All rows are made from the same 7 directions, up to rounding. Whole rows:
[[-18  12 -11  12  13 -23   4  15  -5 -14 -13  24  -7 -31  21  35 -35   7
   30]
 [-14  -3 -43  45  42 -18  11 -15  34  -2 -29  32  22 -26  -7 -12 -60  -9
    4]
 [  6  26  29  25  29 -14  -6  13  20 -37 -15   9  14 -16  48  48 -15 -22
   37]
 [ -1  32 -35 -24  -9 -22  -1  22   3   3  65 -36 -36 -33  14  11   9 -25
  -43]
 [-14   2  16  -1  -1 -22  -9  25 -10 -12  55 -31  -5   4  19  10  -6   1
  -10]
 [-22 -61  11  31  -1  24  -2 -18 -50  -3  41  33   3  25  26 -46 -15   5
   -1]
 [  8  -8  -1 -31 -32   9   2  -4  -5  35   9 -27 -12  22 -39 -34  30  25
  -30]
 [-41 -15 -11 -29 -27 -10   3  25 -73  -7 -14  36 -30 -18  -3  49 -15  45
   48]
 [  9 -34  20  21   0  41  -2 -28 -25  -8  -8  38   9  20  25 -25  13 -14
   13]
 [-25 -16  -3   6  12  -1  -9  13 -38 -39  33   8   3  -1  22  31 -10 -21
   13]]

Rows cut short, each followed by the rest of it:
[  9  16   7 -20 -18   6   6   0  -6  10 -61  26 -12 -12  -7  27]	[11 25 37]
[  6 -16  19  28  19  19   0 -20   7 -14 -44  31  29  15   5  -3]	[-8 -6 29]
[-27 -19  18  41  43 -22  -9  11   9 -39   9  -5  44  17   6  16]	[-44  -7  19]
[ 21  30  -4  10 -16 -12  17  -9  31  45 -34  28 -33 -40  28 -22]	[-16  30   7]
[  6  11  39  34  -6 -22   8   2  22  30 -16  24 -15 -17  51 -22]	[-35  46  26]
[-26 -28   7   0  15  -1 -12  12 -25 -34  24 -18  28  30 -20  18]	[-4 -9  4]
[-17  -8  35 -13 -23 -12  -2  20 -33   4 -13   7 -11   8   6  22]	[-6 51 38]
[-30 -15  27 -29 -26 -21  -8  33 -42   1  23 -26  -9  22 -18  21]	[ 0 50 15]
[  5   8  38 -30 -26   6  -9  19 -27  -8   9 -16 -14  13  14  30]	[35 11 17]
[ 13  20  30 -47 -41   2  -3  18 -17  16 -11 -20 -26   6  -6  22]	[42 31 12]
[-27  14  25 -26  -5 -37  -6  42 -13 -17 -27 -21   7   4 -24  66]	[-13  44  44]
[-25 -14  -5  15   7 -11  -4  13 -30 -18  52   8 -11 -12  37   7]	[-23  -9   0]
[-25  -2 -53  12  26 -33   5   6  26   5  22 -21  13 -13 -40 -14]	[-43  -3 -34]
[ 32  -8  46  42  28  17  -8 -25  54  -4   6 -25  46  42  12 -48]	[ 10 -28 -22]
[ 23  38  16  -4  13 -21  -5  11  58   0   0 -51  16   4 -11   8]	[ 11 -12 -20]
[-34 -45 -24   1  -4   3   2  -5 -40   4  13  14   5  16 -31 -22]	[-21  21  -4]
[  9 -21   0  26   2  24   7 -28  -3  11 -19  41   2   1  17 -34]	[-7 -1  7]
[ -9  13  25   0  -8 -14  -3  22 -23 -14   4  16 -20 -20  47  38]	[-10  14  36]
[ 24 -11  42  11  -3  21  -4 -17  18  10  -8 -11  19  36   1 -34]	[22  3 -5]
[-26 -16  17 -37 -22   2 -14  30 -65 -29  44 -21 -12  18   1  43]	[25  4 11]
[-19 -38  10  22  36   7 -11  -7   3 -35  -5 -15  60  48 -41  -2]	[-13 -15   3]
[-15  16 -11  11  16 -25  -2  19  -1 -21  25   3  -9 -30  34  31]	[-26 -14   8]
[-51 -42 -15   5  27 -21 -11  19 -26 -35  33 -28  40  34 -50  15]	[-33   3  -4]
[ 21  50 -28 -23  12  -8   1   6  41 -11 -33 -19   2 -26 -22  43]	[ 19 -34  -6]
[ -8 -36   4 -17 -22  28  -1 -11 -43   6  -5  14  -1  27 -23 -15]	[21 16  4]
[  6 -29  10  -6   0  24  -4 -19   5   5 -22 -16  34  49 -56 -29]	[ 21   5 -12]
[-16 -23  -2   5  34  17 -15   1 -21 -61   7  -5  43  27 -16  39]	[  8 -50  10]
[ 11  -1 -22   8  21  27  -7 -14  -5 -34  32   4   6  -6  23   6]	[ 21 -71 -22]
[ 30  10 -24 -21  -8  33   2 -23  12   9  -9  -4  -6   0 -18 -16]	[ 44 -37 -30]
[  7 -12  -2 -26  -1  25  -8  -7  -7 -14  -5 -25  22  34 -46   4]	[ 39 -22 -15]
[  2  -5  18  27   8  18  -3  -4 -30 -30  16  45 -13 -19  78  18]	[ -4 -29  30]
[ -8 -13 -64 -22 -15  16  15 -20 -19  26 -33  31 -16 -17 -50 -16]	[  1   8 -11]
[ 10  33  28 -24  11 -20 -13  26  37 -22 -11 -62  28  22 -33  44]	[22 -7  0]
[  8  11  69  22   4 -17  -3  12  24  -1 -41   2  18  14  26  15]	[-15  39  47]
[-19 -15 -23  14   8  -3   6  -4 -17  -4 -14  34  -1 -15   1   4]	[-29   7  17]
[ 10  -6   8 -35 -15  35 -12   0 -36 -26  16 -12  -2  21  -6  24]	[ 56 -33  -4]
[-16  21  15 -29 -13 -48  -4  39  18  15  12 -61   0  10 -40  19]	[-10  48  -7]
[-16   0 -16  -6   6   1 -10  17 -39 -40  62  -2 -16 -18  39  35]	[  6 -45  -7]
[  5  -8  32   5  -5  -2  -5   2  10   9  17 -25  10  26  -1 -23]	[  6  15 -10]
[  7  16  23 -11   8  -7  -4   8  24 -11 -54 -15  27  16 -33  33]	[ 7 12 26]
[ 29  31   6 -25 -32   0  10  -4  24  45 -36  -3 -28 -14  -8 -14]	[23 31 -3]
[ 18  28 -14  -4 -10 -11  10  -3  32  32 -12  -3 -20 -25   2 -16]	[ -2  11 -15]
[ -9  -2  -6   5  33   7 -13   7 -10 -58  17  -8  28   7   5  46]	[  6 -56   6]
[ 15  -6  53 -10 -15  18 -16   7 -18 -14  49 -33  -1  34  30  -3]	[ 43 -14 -10]
[-19   8   1  21  23 -32  -4  21  10 -20  32 -13   6 -13  24  19]	[-35  -6   2]
[-35 -13  -9  16  27 -31  -8  22  -6 -29  47 -24  19   5  -3  15]	[-36  -8  -7]
[  0  15 -17  21   5 -16  11  -3  14  15 -13  31 -19 -39  30  -5]	[-32   9  10]
[ 12   4  29  28  27   9  -3  -9  21 -25 -45  20  31   7  17  20]	[ -7 -15  35]
[-12 -12  13 -14 -37 -15   6  10 -20  43  11  -4 -28   5  -8 -29]	[-8 64 -2]
[ 21 -17  20  37  30  35   1 -37  24 -16 -70  39  45  22  -3 -11]	[  0 -20  29]
